The rows of a group lie close to one hidden flat surface of 10 dimensions, which may be shifted away from zero. Surfaces can cross.
Some rows, each with its group after it:
[-2.71 -2.57  1.48 -0.76  1.28  2.97 -0.13  1.44  0.03  0.08  0.51  0.64
  0.21 -1.02  0.35  0.32  1.34] : lum
[ 3.23 -0.11  0.64 -0.37 -3.65 -0.14  0.22 -2.27 -1.24  1.11  1.14 -0.82
  3.89 -0.54  0.18  2.52 -0.17] : mone
[-1.55  1.24 -2.36 -0.16  0.91 -3.82  2.52 -2.43 -1.72  0.09 -0.55  1.71
 -2.03  1.95  3.98 -2.86  1.05] : kuz
[-1.04  0.89 -1.35 -1.38  1.50  0.48 -0.75  0.23 -1.23 -1.19 -0.52  0.39
 -1.81  0.04  2.37  0.69 -0.35] : kuz
[ 3.68 -3.77 -0.88  1.34  2.85  0.37 -0.28 -6.39 -0.98  1.46  3.36 -1.88
  3.82  3.48  1.31 -0.14 -2.28] : mone
[-0.77 -0.94 -0.37  1.90  1.86 -1.40 -0.37 -0.13  1.24 -0.84  0.43 -2.05
  3.42 -0.13 -3.91  0.11 -2.90] : nik
[ 3.76 -0.79 -2.77  4.05 -0.63  0.43  1.84 -0.42  1.70  0.66 -1.45  0.38
 -0.29  1.87 -0.77 -1.70 -1.69] : nik
[ 1.56  0.82 -0.98 -0.21  0.43  0.59 -0.62 -1.94 -0.84 -0.67  1.18 -1.85
 -1.12 -0.52  1.75  1.13 -0.71] : kuz
[ 0.67 -1.11 -1.73  2.95  1.86  0.47  0.06  1.22  0.26 -1.82 -0.40 -0.78
  0.37  0.81 -2.63  0.25 -1.17] : nik
[ 0.68 -1.44  3.11 -1.88  2.07  0.29  0.59  1.93  1.77  1.88 -2.40 -0.77
 -0.93  1.21 -2.15  0.59  0.35] : nik
[-0.64 -2.09 -0.63  2.47  0.66  4.90 -0.71 -1.40 -1.88 -0.37  2.89 -5.05
  2.17 -0.72  1.05  2.58  0.58] : mone
[-0.14  0.18  0.19 -0.04  0.81 -1.96  0.78  0.11  0.52  0.45 -1.13  1.18
  1.31  1.43 -2.39 -1.07 -1.01] : lum
[ 3.66  0.47  1.13  0.51 -0.55  2.03  1.21  0.46 -2.04 -0.22  1.06 -0.37
 -0.13  0.88 -1.49  2.51  3.04] : mone
[-1.12 -2.28  1.74  0.14  2.27  3.65 -4.71  3.05  2.50 -1.45  3.15 -0.72
 -1.07 -1.00  2.39  1.24  0.12] : lum
[-1.46 -2.03 -0.03 -0.81 -1.09 -0.49  0.00 -0.96 -3.54  0.19 -1.45  0.30
  1.71  2.29 -1.08 -1.46  0.70] : nik
[-0.01  0.11  1.25 -1.19  2.57  0.91  0.71  1.79  0.30  0.49 -0.65 -0.08
 -1.87  1.05  1.83  1.52  1.60] : kuz
[-3.27 -0.21 -1.30  1.98 -0.30  2.36  0.10  0.88 -3.38 -2.30  1.49  0.40
  1.69 -0.42 -1.03  0.10  1.97] : nik
[ 2.55  1.64  1.35 -0.37  1.04 -1.91  0.38 -1.18  3.34  2.01  2.01  0.63
  2.39  0.84  1.70  1.54 -1.30] : kuz
[ 0.29 -0.02 -0.63  3.35  0.82 -1.21  0.67  0.51  2.19 -0.16  1.55 -0.92
  0.69  0.99  1.88 -0.06  0.44] : kuz
[-1.94 -3.29 -1.73  1.75  0.66 -0.11 -2.01  1.75  1.37 -2.11 -0.28  2.05
 -0.23  0.07  0.66 -2.15 -1.46] : nik
[ 3.45  1.24  2.90  1.06  0.66 -3.86  2.10 -2.62  2.39  1.30  2.16 -2.46
 -0.86 -0.17 -3.64 -0.84  1.26] : mone
[-1.71 -0.26  0.30 -0.36 -1.05  2.18 -1.07  2.08 -0.35  1.22 -2.13  0.97
  0.71  1.71 -2.19 -1.60  0.11] : lum
[-2.92 -0.38  1.70 -1.32 -0.58  3.44  0.35  2.00 -0.41  0.66  0.87  3.42
 -0.18 -0.95  1.99  0.02  3.22] : lum
[ 1.68  1.72  1.19  0.12  4.33  0.83  1.04 -0.38 -0.29 -0.45  1.73 -1.16
 -3.67  1.41 -0.27  0.51  2.46] : mone
[-2.56 -3.53 -0.07 -1.16  2.59 -0.06  0.29 -1.07 -0.57 -0.13 -0.22  0.22
 -0.09 -0.26  1.51 -0.74 -0.14] : lum
[ 1.38  1.11 -0.86  0.29 -2.65 -1.61 -1.08 -1.29 -1.60 -1.04  0.95 -2.37
  0.57 -1.03  1.22  1.98 -0.19] : mone
[ 2.43  0.43  0.60  2.11  0.39 -1.05  2.01 -1.50 -0.48  0.66  0.87 -3.76
  0.67  1.03 -1.52  1.10  1.08] : kuz
[ 0.39  2.19  0.12 -0.42 -0.47  0.55  0.37 -0.72 -0.63  0.53  0.78  0.21
  0.61  0.07  0.14  0.67  0.21] : mone
[-4.39 -1.63  0.63  0.62  0.20  0.51 -1.71  0.71  1.37  1.54 -0.20  0.64
  0.18  1.76  0.14 -4.59  0.12] : lum
[ 6.74  1.39  0.79 -2.98 -0.13  1.04 -0.06  0.87  1.23  1.78 -2.20  2.60
 -1.28  1.53  0.28  3.16 -1.47] : kuz
[ 1.92  0.35 -1.21  0.83 -6.97 -2.94 -3.31 -1.46 -0.94 -1.14  1.61 -1.36
  4.51 -1.89  1.12  2.21 -1.87] : mone
[ 3.44  1.76 -0.64 -1.39 -0.12 -1.76  1.61 -2.37 -2.20  1.51 -3.09 -1.74
 -1.42  2.04 -1.96  0.27 -0.89] : mone
[-3.21  1.13 -1.38 -1.83 -0.36 -0.38 -0.39 -1.02  0.43  1.45 -1.23  2.61
  3.34 -0.17  0.96 -1.36 -3.62] : lum
[ 0.48  4.38  0.50 -0.81 -1.59 -0.90 -1.14 -0.89  2.62  3.30 -0.29  1.27
  4.94  1.22 -1.72 -0.15 -4.17] : lum
[-1.51 -1.20  0.43  1.08  1.06  0.61  3.93  1.29 -0.57  0.07 -0.91  1.90
 -0.47  0.37 -0.75 -0.67  3.20] : nik
[-2.13  0.80 -1.66 -1.79 -1.27  0.55  0.09  1.33 -2.09 -1.16 -2.01  2.72
 -1.19 -0.72  2.14  0.01  0.23] : lum
[ 3.64 -1.66  1.22  0.70  2.53  0.38 -1.00 -1.45  0.69  0.63  3.12 -0.40
  1.25  2.62  1.12  1.54  0.06] : lum
[-1.22 -0.54 -2.96  1.30 -0.35  0.12  2.66 -2.18 -3.61 -1.13 -0.87  0.71
 -0.77  0.67  0.99 -1.88  1.14] : kuz
[-1.13  0.59  1.05  1.24 -1.02  0.78  0.72  2.24 -0.87 -1.88  1.60 -0.83
 -1.64 -1.76 -0.06  1.29  3.99] : nik
[ 0.49  3.79 -0.03 -1.17  0.66 -0.89  1.05 -0.99  0.10  1.42 -0.12  3.22
  0.22  1.83 -1.34 -1.70 -0.50] : mone
[-2.88 -4.71  1.98  0.43  1.96  2.44  0.14  0.09 -0.11  0.81  0.64 -1.45
  0.04  0.46 -0.35 -1.59  2.23] : lum
[-0.45 -1.45 -1.41  0.65  1.02  0.69 -1.19  1.43 -1.89 -2.95  0.76  1.40
 -1.51  0.80  1.51  0.22  1.14] : nik
[-1.11 -0.15  0.99 -1.28 -1.50 -3.11 -2.75 -0.59  0.42 -0.51  1.18 -0.85
  1.46 -0.92  0.79  0.07 -0.99] : nik
[ 5.14  0.07  0.48  1.63  0.80 -0.14  2.08 -0.30  1.80  1.10  1.24 -0.21
 -1.87  1.49  3.69  1.85  2.16] : kuz
[ 0.30  0.69  2.28 -2.21 -0.49 -0.75 -2.90 -0.26  3.81  1.87 -0.33 -1.43
  0.64 -1.82 -1.84 -0.20 -3.26] : mone
[ 1.58  0.11 -1.81 -0.53  0.09 -0.42  1.75 -1.59 -1.85  0.23 -1.22  1.94
 -0.30  1.58  0.97 -0.20 -0.18] : kuz
[ 1.24  2.89 -0.21  0.30 -0.28  1.74  3.78  0.74  1.49  2.07 -1.50  2.15
 -1.16 -0.28 -0.02  0.04  0.94] : nik
[ 2.76  2.22 -1.70  0.38 -4.78  0.61  0.91 -1.97 -2.33 -0.43 -2.21 -1.50
  1.84 -2.47 -6.84  0.44 -2.62] : kuz

New rows, each followed by its group:
[-0.25  1.81  0.54  0.93 -1.90 -2.67  4.47 -1.77  2.11  3.21 -0.12  2.93
  4.38 -0.23 -1.17 -1.06 -0.03] : kuz
[ 0.16 -3.53  0.97 -0.06 -1.40  0.48 -0.52 -0.35  0.16  0.02 -0.45 -2.14
  0.31 -1.89 -1.35  0.33 -0.09] : mone
[ 3.48 -1.21 -0.68  1.75 -2.23 -3.56 -3.08 -1.39 -0.22 -2.25  3.61  2.67
  2.38  1.62  0.69 -0.78 -0.55] : mone
[ 0.81  3.38  1.41 -0.63 -2.48  0.34  2.39  0.00  0.70  2.87 -1.24 -0.24
 -0.18 -0.59 -0.95  0.28  1.23] : nik
[-0.87  1.40 -1.31  2.07  0.19 -3.64  0.91  0.66  1.84 -2.63  0.95  0.85
  0.42 -2.37 -0.53 -0.01 -0.90] : nik
[-2.70  0.96  0.56 -2.84  0.33 -0.37 -1.23  1.29  1.07  0.72 -1.28  2.54
 -1.11  0.00  1.84 -1.42 -0.42] : lum
[-0.58  1.77 -0.45 -0.91 -0.74 -3.04 -0.59  1.37  0.42 -1.21 -1.83  0.55
 -0.67 -0.86 -1.16  0.20 -1.62] : nik
[ 1.94 -5.08  1.49 -2.24 -4.03 -1.19 -0.94  0.50 -1.05 -1.35  0.81  5.00
  1.50 -1.99  2.15  1.49  1.93] : mone
[ 0.39  1.12  1.31  2.57  3.66  2.56  0.78  0.44  2.82 -0.48  4.26 -1.91
  2.49 -2.05 -1.30  3.15  0.01] : nik
[-1.99 -0.12  0.15  2.11  1.75 -0.60  2.25  2.04  0.09 -0.33 -0.41 -0.81
  0.75  0.90  0.27  0.89  1.88] : kuz
[ 2.77 -2.14  1.08 -2.87  0.40 -3.28  1.48 -3.46 -0.48  1.22 -1.69 -1.96
 -2.04 -0.44  0.45  0.01 -0.49] : mone
[-1.64  1.34 -4.60 -0.08 -2.25 -1.15 -0.01 -0.17 -1.76 -1.87 -2.86  4.24
 -0.71 -0.16  0.72 -2.86 -2.60] : kuz
[-4.90  0.54 -0.57 -0.63 -1.85  0.25  0.74 -1.53 -3.21 -0.31  1.60  2.47
  3.49 -0.66  1.18 -1.02  1.72] : nik
[ 2.43  0.50 -0.05  1.21  2.18 -0.27 -2.39  1.96  1.69 -1.35  0.94 -2.70
 -0.18  1.41  0.63  2.97 -1.46] : kuz
[-0.48  2.31  0.38  1.13 -2.79  1.68 -0.81  3.10  0.12 -0.43 -1.12  0.46
  0.56 -0.67 -4.28 -0.12  0.29] : mone
[-0.23 -3.88  0.07 -2.17  5.20 -1.98  0.63  0.50 -0.57 -2.42 -0.90  2.36
 -3.23  0.73  1.24 -0.11  0.30] : lum
[ 0.66 -0.68 -0.02 -1.77 -0.73 -0.30  0.45 -0.18 -1.75 -0.57 -1.81 -1.32
 -2.05 -0.81  0.49  1.15  0.62] : mone
[ 0.99  3.42 -0.77 -0.78 -0.38 -1.83  1.21  1.59 -0.46 -1.18 -2.49  0.04
 -1.84 -0.77 -2.18  1.35 -0.51] : nik
[ 0.91 -1.74  1.04  1.01 -1.86 -2.22  2.63 -2.93  0.28  1.10  0.38 -1.73
  1.48 -1.71 -2.30 -0.81  0.68] : mone
[-0.50 -0.51 -1.03 -1.96 -0.89  2.06  1.07 -0.63 -4.27 -0.85 -1.27 -2.08
 -1.57 -1.14  3.19  3.26  1.53] : mone
[-5.78 -3.91  2.61 -1.44  2.09 -0.44  3.75 -0.51 -0.11  2.09 -1.04  2.84
  0.10 -0.20 -0.56 -3.70  3.36] : lum
[-2.14 -1.31  4.01 -2.73  2.52  1.34  1.58  0.95  1.74  3.03  0.64  4.77
  0.87  0.99 -0.38 -1.32  2.74] : lum
[-0.19 -0.69 -0.56  1.78 -0.57  3.43 -0.94 -1.34 -1.69 -0.44  3.72 -1.42
  3.59 -0.57  2.46  2.66  0.74] : mone
[ 3.40 -4.68 -0.47 -2.33 -2.81 -2.15 -0.59 -3.84 -2.23  0.53 -0.98  0.09
  2.19 -0.07  2.22  1.05 -1.69] : mone
[-1.43  0.68 -0.07 -1.16  0.65 -1.55  1.39 -3.30 -2.00  1.16 -0.15 -0.41
  3.60  0.75 -2.64 -0.85 -1.46] : kuz
[ 4.76  0.77 -0.01  2.64 -0.47  3.99 -0.24 -1.61  0.14  1.91  1.90 -3.23
  1.22  1.76 -1.11  1.65 -0.13] : nik
[ 1.31 -2.06  0.14 -1.45 -0.23 -3.31 -1.28  0.18 -0.08 -0.74 -1.11  1.29
 -2.42  1.27  2.26 -0.88  0.22] : nik
[-1.49  1.40  2.61 -3.38  1.05  2.16 -1.03  1.88  1.96  1.65 -0.32  1.33
  3.79 -1.65 -2.43  2.72 -2.36] : kuz
[-0.55 -1.43 -0.41 -0.70  1.58  2.97 -1.19 -0.83 -0.78  0.22 -0.39 -2.80
 -0.32  0.04  0.54  1.03 -1.38] : mone
[-0.21  1.97 -0.26 -1.01 -0.74  0.15  1.86 -1.16 -1.40  0.92 -0.88  0.80
  0.18 -0.07 -0.55 -0.08  0.37] : mone
[-1.23 -1.83 -1.50 -1.26 -6.80 -0.63  1.63  2.09 -4.23 -2.47 -2.91  5.85
  1.10 -2.37  0.51  0.44  2.37] : mone
[-0.30  0.60 -1.75  1.94  2.90  1.76 -1.98 -1.17 -0.46 -0.59  2.23 -0.61
  0.69  2.33 -0.05 -1.38 -1.44] : mone
[-2.00 -0.22  2.33 -1.70  0.15  0.25  0.88  0.93 -4.30 -1.13  0.12 -0.77
 -0.11  0.62 -1.28  1.64  4.43] : nik
[ 1.30 -0.64 -1.94  1.41 -0.31  0.54  1.09 -1.71 -2.62  0.21 -2.55 -2.70
  0.16  1.78 -3.52 -1.32 -1.15] : mone
[ 1.77 -2.19  0.75 -2.33  2.74  1.81 -1.94 -1.35 -0.53  1.05 -0.16 -1.99
  0.21  1.59  1.64  1.90 -1.37] : lum
[ 2.55 -2.59 -2.52  2.14 -1.34 -2.78 -3.45 -1.00 -1.81 -3.01  1.08  1.82
  0.88  3.17 -0.56 -2.19 -1.85] : mone
[ 0.76  1.06 -1.20  0.16 -1.55 -0.67 -1.87 -1.61  2.18  0.72  0.70  1.87
  0.86 -0.53  0.22 -2.27 -3.12] : kuz
[ 1.89 -0.89 -0.47 -2.96  2.18  0.48 -1.85 -2.27 -0.73  0.97 -0.84 -1.03
 -0.79  1.86  2.02  0.72 -2.67] : mone
[ 1.48  0.56 -0.37  2.26  2.24 -1.32  1.22 -3.49  0.30 -0.29  4.04 -1.16
  4.39  0.14 -0.26  1.83 -1.26] : nik
[-0.38 -2.82  1.70 -3.96  0.43  0.38 -0.99  0.64  2.03  1.72 -2.88  2.17
 -0.94 -0.97 -1.80 -1.43 -2.14] : mone
[ 1.04 -1.63  2.68 -2.42  3.21  1.20 -0.07 -1.48  2.86  2.83 -0.28 -0.78
 -0.68  0.17 -1.82 -0.89 -1.39] : mone
[ 1.45  0.64  0.93 -1.78 -4.76 -1.52 -5.85  1.19 -1.11 -1.09 -0.11 -3.08
 -2.13 -0.28  0.98  0.57 -0.17] : nik
[ 2.30 -0.78  1.27 -2.86 -1.66 -1.71  1.18 -2.76 -1.39  0.49  2.26  2.62
  1.65 -1.13  4.20  2.57  1.76] : mone
[ 0.38  0.51  0.61 -0.01  2.32 -2.36 -0.39  2.67 -0.69 -3.30 -1.00 -2.15
 -1.16 -0.36 -3.94  2.19 -0.41] : nik
[ 3.59 -0.50  3.94 -2.22 -0.39 -0.61 -2.22  1.20  2.14  0.18  1.70 -1.32
 -1.94 -1.73 -0.16  2.81  1.21] : mone
[ 2.62  0.63 -0.06  0.54 -3.55 -3.44 -0.19 -2.02 -0.09  0.20  1.29  2.07
  3.12  0.39 -1.03 -0.57 -0.62] : mone
[ 0.62  0.32  0.93 -0.66 -1.13  5.51 -3.26  2.34 -0.16  0.20  1.33 -0.07
  0.92 -0.38  1.45  3.30  0.30] : lum
[ 3.16  0.92  1.55  0.87  0.39  2.26  1.80 -0.29 -0.39  1.59  0.44 -0.19
  1.05  1.58 -3.83  0.83  1.60] : mone
[-2.52  2.30 -0.74  1.08 -2.19  0.78 -1.08  1.27  0.31 -0.30 -0.34  0.49
  1.63 -1.36 -2.07 -1.30 -1.19] : mone
[ 0.80 -2.53  2.47 -2.40  1.74  1.00  1.51 -4.51 -0.05  4.52  0.23  1.64
 -0.19  2.81 -0.56 -3.75  0.79] : kuz
[-0.82 -3.40 -0.71  1.04 -0.86 -1.72  0.75 -1.43 -0.69 -1.22  2.01  4.79
  2.16 -0.04  0.41 -2.67  0.96] : mone
[-0.76  1.23  0.82 -0.23  1.00 -0.54 -2.14  1.22  1.04 -1.96  3.42  1.34
 -1.59 -1.21  2.05  0.09  1.44] : mone
[ 0.51  1.24 -0.86 -2.69  0.89 -0.17  4.00 -1.87 -3.13  0.81 -1.44  2.34
 -2.14  0.69  3.59  1.08  2.17] : kuz
[-1.99 -4.82  2.23  2.83 -0.60 -6.07  3.57  0.09 -0.16 -0.62 -0.98 -2.22
  1.10  0.26 -3.90 -2.64  3.17] : nik
[ 1.45  0.61  2.77  0.34 -3.01 -1.43 -0.61  1.92  0.84 -1.53  2.48  0.27
 -0.47 -3.01 -0.70  2.06  3.15] : mone
[ 2.34  1.02  0.22 -1.02  1.59  1.77 -1.03 -2.29 -0.38  0.09  2.76 -1.70
  5.36 -0.91 -0.42  5.08 -3.08] : kuz
[-0.02  0.61 -0.12 -1.12 -1.91  0.25 -0.84  1.18 -0.67 -0.01 -2.34 -0.79
 -0.97 -0.84 -1.94  0.03 -0.75] : mone
[-4.27  2.27 -0.37 -0.93 -1.07 -2.93  0.21 -0.23  1.42 -0.43 -0.98  0.08
 -1.42 -3.03 -0.53 -2.79 -1.10] : mone
[ 0.21  2.71 -2.48  1.12 -1.81 -0.37 -1.17  0.71 -2.53 -3.32  1.04  0.47
 -1.10 -1.04  0.97  1.23  0.53] : nik
[-0.94  1.55 -0.81 -0.47 -2.07  0.69 -0.65  1.27 -1.52 -0.30 -1.76  0.63
 -0.47 -0.04 -0.79 -0.43 -0.05] : nik
[-0.29  1.77 -4.04 -0.28 -0.55 -1.83 -0.43  0.45 -4.45 -2.86 -3.56  0.57
 -3.52  2.20  0.06 -1.54 -0.68] : mone
[ 2.59 -1.23  1.80 -0.75 -0.15  1.46 -0.76  0.09  0.23  0.56  0.88  0.61
  0.70  0.59 -1.43  0.94  0.41] : mone
[-0.02  1.20 -0.49  5.53  1.38 -3.00 -3.75 -0.30  2.84 -2.67  5.74 -1.52
  0.67  1.14 -2.66 -3.52 -0.76] : mone
[-0.25 -0.67  0.97 -0.04  0.30  0.44 -1.88  0.77 -1.19 -1.75  2.62 -0.70
 -0.31 -0.28  1.53  1.49  2.08] : nik
[ 0.02  4.14  1.45 -0.49 -1.02  2.70  0.74  1.24  0.68  1.72 -0.34 -0.66
  0.70 -0.89 -2.85  1.39  0.49] : mone
[-0.99 -0.35  0.31 -0.99 -0.62 -0.05  1.17  0.76 -1.31 -0.81 -0.70  1.77
 -1.56 -1.39 -0.16 -0.33  1.69] : mone
[ 0.20  0.89 -0.40 -1.79  0.66  4.58 -2.47  2.04 -2.33 -0.94 -0.53 -0.56
 -1.66  0.48  1.86  3.06  0.19] : mone
[ 3.27  1.07  2.10 -3.59 -0.85  0.42  0.41  1.34 -0.50  1.38 -3.57 -0.61
 -3.05  0.06 -2.40  1.75  0.43] : mone
[ 0.99  4.59  1.39 -2.55  0.37 -1.53 -1.13  0.95  0.95 -0.31  2.48  4.99
 -1.15  0.22  2.04  0.70  1.29] : mone
